The rows come from 4 hidden closed curves, with some noise, and rows from the same curve form a group. Each curve winds through 8 dimensions. The rows are also pushed far along 5 directions, which tell nothing about the answers.
(in the rows, 128 means zero)
Known rows, each followed by its group:
[120 124 123 127 124 154 113 120 130 138 126 142 148 130 119 120 103 126
 121 122  92]
z429
[ 98 142 119 101 140 119  68  89 134 119 136  99  89 138 118 120 146 132
 141 136 156]
z698
[111 113 159 147 109 147 102  73 185 140 171  93 154 164 179 175  95 127
  76 159 139]
z296
[126 120 137 117 107  97 116 134 109 116 151 144 101 124 146 136 140 126
 136  90 170]
z698
[125 143 174 115 146 171  79 102 165 136 148  85 149 181 213 106 100 133
  94 164  89]
z698
[ 90 103 123 120  81 103 104 128 147 150 155 108  96 122 139 118 101 128
  92 118 188]
z429
[102  85  90 159  86 112 124  75 187 123 113 105 171 106 114 187 104 195
 100 155 156]
z486
[189 132 166 119 142 155 173 177 103 141 133 150 160 134 158  95 135 104
 121 102  84]
z296
[133 128 140 125 167 189  87 101 130 149 141 110 128 142 111  94 127  98
 127 122  88]
z296
[ 98 135 125 109 140 143 108 126 124 135 132 113 142 130 106  99 129 111
 145 109 116]
z296
[168 159 127 132 113 138 136 161 117  90 122 138  54 141 143 121 118 110
 107 181 106]
z486
[126 138 114 129 113 131 121 134  99 115 110 159 138 137 122 144 123 156
 137 130 149]
z698
[124 132 136 110 135 117 107 119 122 118 125 136 120 125 143 129 156 160
 139 113 144]
z698
[124 105 150 129 112 119 147 122 150 160 143  99 168 124 153 139 132 135
 109 111 180]
z429
[123 137 146 103  84 104 120 140 127 108 139 117 142 135 161 103 142 131
 127  84 163]
z296
[132 117 145 139 163 165 123 131 120 125 146 122 122 109  94  98 168 100
 152  73  96]
z486
[130  88 137 136 115 106 123 136 115 144 129 138 168 112 149 110 131 140
 142  60 165]
z698
[ 77 141 129 136 152 141  40  59 167 129 143  83  63 134 110 134 146 116
 134 158 150]
z296
[134 152 122 109 118 102 159 136 115 139 110 128 105 136 143 152 141 142
 112 160 191]
z698
[ 69  78 134 101 104  98  38  67 152 143 157  71 153 112 148  91 140 127
 155  25 180]
z429
[131 131 119 113 109 113 184 161  91 117 127 173 164 121 123 173 124 159
 137 122 132]
z698
[114 115 116 154 137 133 148 134 131 127 126 120 145 113 112 162 111 113
 149 147 106]
z429
[138 157 106 132  97 126 141 135 131 112  97 132  95 130 122 147 124 150
 108 190 150]
z296
[139 131 126 128 163 124 143 139 124 149 122 120 105 127 127 137 120 115
 133 174 119]
z486
[ 87 126 124  92  93 111 115 145  90 128 147 143 125 127 132 122 130 129
 139  67 175]
z698
[149 168 159 134 124 119 177 193 112 116 120 145 128 156 175 109 136 144
 106 154 146]
z698
[119  98 107 125  98 118 136 116 145 129 143 122 170 126 113 151  92 139
 111 130 131]
z296
[121 134 122  97 113 113 124 121 114 138 125 134 137 138 130 139 133 159
 118 126 184]
z429
[136 131 112 112  97 109 140 142 117 110 122 150 125 129 127 120 123 157
 105 119 149]
z486
[ 99 122 102 139 152 114 133  99 129 153 112 122 132 111  83 150 137 111
 158 129 141]
z486
[146 120 150 133 110 151 176 129 159 141 148 131 201 145 160 177  97 152
  81 158 100]
z429
[134 116 134 120 138 115 104 100 126 144 128 116 144 140 153 139 121 126
 140 126 142]
z698
[154 134 101 134 112 120 155 149 122 112  94 156 101 111 120 134 116 147
 121 160 104]
z486
[150 115 138 140 124 116 155 142 139 113 119 130 161 109 139 128 152 159
 133 112 130]
z486
[117 170  81 138 142 121 168 155 120 113  90 156 104 138  82 168 100 155
 123 241 107]
z296
[109 119 138 117  74 106 144 169 104 133 143 121 108 131 182 137 108 108
 117 101 183]
z429
[166 127 156 131 164 144 132 107 136 136 141 126 156 148 151 138 140 132
 119 136 104]
z296
[142 131  99 128 100 108 161 146 126 108 101 158 123 108 110 131 127 158
 122 127 116]
z486
[164 111  86 126 180 116 129 117 121 131  99 160 129  79  26  86 151 115
 180 106  46]
z429
[132 109 119 144 108  97 118  93 165 122 123 124 131 124 148 166 115 158
 116 153 142]
z296
[104 146 111 142 122 115 104 124 121 120 107 130 104 134 118 123 121 122
 147 143 143]
z486
[117 101 121 124 120 142 102  82 124 123 135 116 205 128  98 135 132 126
 161  68 123]
z429
[114 103 128 104 135 107 122 106 140 145 143 100 155 116 129 127 139 134
 140  97 142]
z698
[ 84 132 106 119  99 110 117 131 126 130 142  99  45 137 131 150 123 144
  82 166 230]
z486
[101 144 135 111  97 127 134 138 108 131 142 131 156 152 136 134 122 124
 118 105 172]
z296
[101 141 143 121  67 110 169 147 126 128 144 119 146 148 166 148 130 133
  89 103 208]
z486
[146 119 126 120 122 103 179 148 123 150 125 135 144 114 127 150 133 138
 118 136 160]
z429
[100 109 150 153 132 121 141 130 129 145 138 132 200 118 127 123 146 128
 154  58 149]
z698
[118 132 118 128 102  96 132 131 149 107 125 114 107 121 140 134 125 130
 126 143 130]
z486
[111 120 138  88 126 137 107  91 132 173 144 108 146 134 141 122 127 106
 120  95 142]
z429
[128 115 117 124 139 118 172 151 130 135 126 149 164 109 108 126 119 137
 132 113  88]
z486
[152 115 113 138 115 124 140 128 140 138 109 120 127 114 126 123 110 117
 118 140 113]
z429
[131 131 120 132 142 149 145 123 150 150 115 108 125 129 126 122 120 129
 101 160 113]
z698
[159 164 126 117 165 167 123 106 123 107 119 135 125 154 111 141 131 122
 133 182  60]
z429
[159 109 149 131 135 112 120 120 132 121 134 138 138 107 133 107 151 111
 156  75  90]
z296
[142 136 156 115 139 132  65  83 161 132 140  99  76 142 176  97 134  95
 123 128 100]
z296
[114 124 120 146 155 155  79  63 143 126 123 125 164 140 104 160 122 139
 149 146 104]
z698
[119 100 157 128 115 135 142 125 117 146 149 154 195 113 154 151 138 136
 140  46 131]
z698
[127 122 106 128 135  91 140 149 110 116 135 157 106 131 112 150 103 147
 127 162 142]
z296
[126 124  97 131 136 105 144 165  89 138 120 155  58  89  66 126 140 107
 149 128 160]
z429
[131 136 145 133 115 158 135 145 106 138 146 141 125 153 137 138 115 115
 101 132 154]
z296
[187 127 139 142 183 173 149 144 125 130 123 141 125 117 111 112 137 117
 133 149  45]
z486
[102 114  74 108 140  83 145 115 119 164 101 141 121  98  73 162 125 150
 143 152 173]
z429
[152  81 109 130 107  90 185 136 118 133 131 146 190  92  97 161 132 137
 146  83 145]
z486

New rows. What belongs after each?
[125 170 101 121 149 101 113 142 126 111 104 124   4 133 114 113 137 130
 113 210 152]
z698
[150 105 112 126 134  72 136 135 103 117 129 163  93  81  91 126 158 103
 181  75 127]
z296
[115 133 115  92 138  91  97 147 118 139 132 118  47 121 134  80 115  95
 137 134 133]
z296
[ 90 117 115 138 135 121 153 118 152 134 114 134 181 104 102 161 144 192
 129 129 137]
z698
[142 136 104 120 152  90 192 194  76 104 119 190 103  95  78 159 148 145
 169 146 116]
z429
[119  97 112 134 137 120 124  87 144 151 117 139 149 101 123 176 127 167
 133 124 129]
z698
[136 107 127 164 137 122 147 129 117 124 122 132 158 107 101 155 137 111
 171 117 128]
z486
[155 157 144 109 126 111 157 165 110 133 112 126 111 144 167 106 147 134
 115 140 167]
z698
[190 169 191 162 153 176 172 164 114 120 126 171 154 161 178 130 139 101
 121 138  65]
z698
[104 122  73 114 135  79 110 106 129 115  97 141  95  88  64 114 140 132
 171 113 112]
z486
[128 148 155 117 105 144 136 147  93 158 135 124 112 155 165 112 133  80
 110  93 189]
z486
[140 169 129 129 165 164 139 141 125 106 125 156  73 124 106 124 148 115
 130 163  49]
z698
[103 119 130 132 133 136 112 116 104 157 135 132 121 112  95 129 150  96
 153  79 167]
z296
[110 101  58 156 140  98 123 119 133 118  87 143 101  62  21 150 129 159
 172 162 120]
z296
[163 123 132 132 114 119 128 129 145 109 125 135 131 131 152 127 118 147
 112 142 108]
z296
[103 136 133 116 140 134  73  96 136 150 122  81 122 149 142  87 132 116
 131 123 162]
z698
[136 107 126 110 104 122 129 149 106 143 139 156 117 101 112  98 123 106
 131  66 125]
z429
[121 146 132 123 157 131  74  84 142 139 115 114  83 140 144 117 138 125
 133 153 130]
z296
[ 77 170  86 108  91 107  96  94 132 132 103 114  56 158 129 169 103 147
  95 210 209]
z296
[114 144 154 130  95 135 125 130 159 114 145 117 173 175 182 134  95 154
  80 152 133]
z486
[103 129 136 105 102 110 106 121 139 130 126 100 144 123 142  99 150 137
 136  91 163]
z296
[163 146 144 128 113 114 187 174 109  94 124 133 143 147 168 164 133 143
 126 165 134]
z429
[119 183 128  92 120 130 124 157  86 117 127 142  63 160 134 102 128  88
 127 142 140]
z296
[154 130 102 122 141 132 106 125 104 105 101 137 115 117  83  90 135  95
 174 109  77]
z429
[128 116 124 135 106 126 158 147 136 127 127 131 166 108 113 130 117 120
 135 117 102]
z296
[140  98 128 127 134 111 172 136 128 137 139 139 177  98 103 150 139 128
 149  99 112]
z429
[146 137 134 113 125 136 168 156 122 126 135 119 151 143 133 123 121 119
 113 142 117]
z698
[150 111 137 139 126 144 170 121 143 127 129 122 197 105 100 146 155 133
 137 104 108]
z296
[139 147 125 153 140 122 146 172 121 100 115 145 105 133 130 134 109 140
 132 191  97]
z486
[152 138 109 130 105 132 150 130 132 128 112 119 114 143 134 148  94 111
 102 182 124]
z429
[193 150 167 114 110 141 172 191 103 119 140 154 136 143 155  78 142 110
  99 103 116]
z429
[122 149 181 149 105 160 124 133 148 111 157 117 164 168 179 141 134 146
  96 135 153]
z296
[142 136 153 120 143 127 174 164  96 125 146 154 169 129 124 125 147 102
 152  85 107]
z296
[152 133 115 125 127 105 213 176 107 149 106 171 170 116 113 159 123 158
 120 153 137]
z429
[116  84 144 128 147 183  85  54 168 164 151 112 224 116 108 118 126 113
 142  55  54]
z429
[174 133 111 125 120  97 142 152 114  99 111 157  92 115 124 118 126 136
 135 143 109]
z296
[173 149 154 143 159 157 169 184 100 112 112 153 187 142 127  82 137 115
 153 114  63]
z698
[134 114 105  83 141 101 128 140 105 143 129 136  73  88  97  80 153 103
 148  73 119]
z486
[142 136 163 124 139 137 118 127 137 135 129 108 127 135 162  88 161 127
 118 100 143]
z698
[154 105 109 108 154 109 134 111 118 149 126 127 114 111 107 133 139 126
 136 125 143]
z296
[151 128 170 133 105 145 118 141 145 139 143  92 122 141 187  84 123  92
 102 107 131]
z429
[123 130 141 122 115 134 116 130 117 109 150 108 143 148 131 117 131 100
 143 103 138]
z429
[114 127 123 136 145 130 135 118 115 121 114 124 166 127 119 157 134 132
 166 132 122]
z429
[157 117 114 141 157 127 169 126 131 127 103 171 153 102 113 177 132 172
 140 157  74]
z698
[110 132  96 152 112 145 123  90 152 116 116 118 112 130  95 169 118 140
 104 174 136]
z486
[139 129 141  97 101  98 126 169  90 122 150 131  87 121 130  84 158 104
 133  74 194]
z429
[109 118 131 136 155 136 130 116 123 129 132 160 171 109 109 151 137 139
 165  96  80]
z698
[124 143 131 118 156 159  80  80 159 113 128  92 132 147 119 121 141 149
 127 162 103]
z698
[108 106 125 138  90 131 123  94 174 160 138 105 199 146 136 140  97 163
  72 138 175]
z429
[143 122 150 130 141 138 118 131 138 120 148 119 141 126 119 103 152 125
 132 108 122]
z429
[149 120 165 137 121 137 140 175 121 133 157 131 108 119 149 102 135 109
 117 110 140]
z296
[132 149 153 111 129 125 108 147 132 117 140 117 109 150 165  85 131 131
 116 133 124]
z429
[132 141  87 112 141 110 106 137  72 112  96 174  72 106  75 118 142 127
 177 121 131]
z698
[133 121 138 124  99 128 164 149 136 134 135 117 156 114 128 134 133 120
 119 119 137]
z296
[135 120 117 132 113  99 104  98 145 124 120 130  98 124 143 143 120 134
 125 140 136]
z296
[146 132 112 140 166 162 122  87 131 146 113 125 112 126  83 142 143 113
 128 154 113]
z486
[133 148 123 126  83 128 151 130 119 114 114 139 154 142 129 154 132 151
 111 131 166]
z296
[142 121 168 139 161 159 103 115 152 122 154 110 168 127 125  84 159 119
 144  88  82]
z429
[100 138 107  96 128  97  69  92 146 119 119  95  79 119 112  99 147 128
 148 129 146]
z296
[114 148 136 139 166 189  88  69 141 146 117 108 143 138  93 118 151  96
 147 120  92]
z698
[130 148 166 105  85 138 146 144 101 125 152 135 168 159 166 124 145 112
 115  68 175]
z296
[117 141 140 143 137 131 109 126 123 109 138 133 108 124 109 128 157 128
 150 123 138]
z296
[129 139 125 146 127 140 122 112 122 132 131 141  95 139 117 166 124 126
 111 164 157]
z296
[133 170 127 145  85 140 195 161 142 106 121 133 106 158 157 176 111 150
  58 205 149]
z486
[ 96 118 110 165 159 138 113  88 150 130 110 106 156 124  97 177 127 158
 150 179 133]
z429
[106 136 141 111 143 138  72  86 145 119 143  98 131 141 132 117 152 137
 142 114 133]
z698
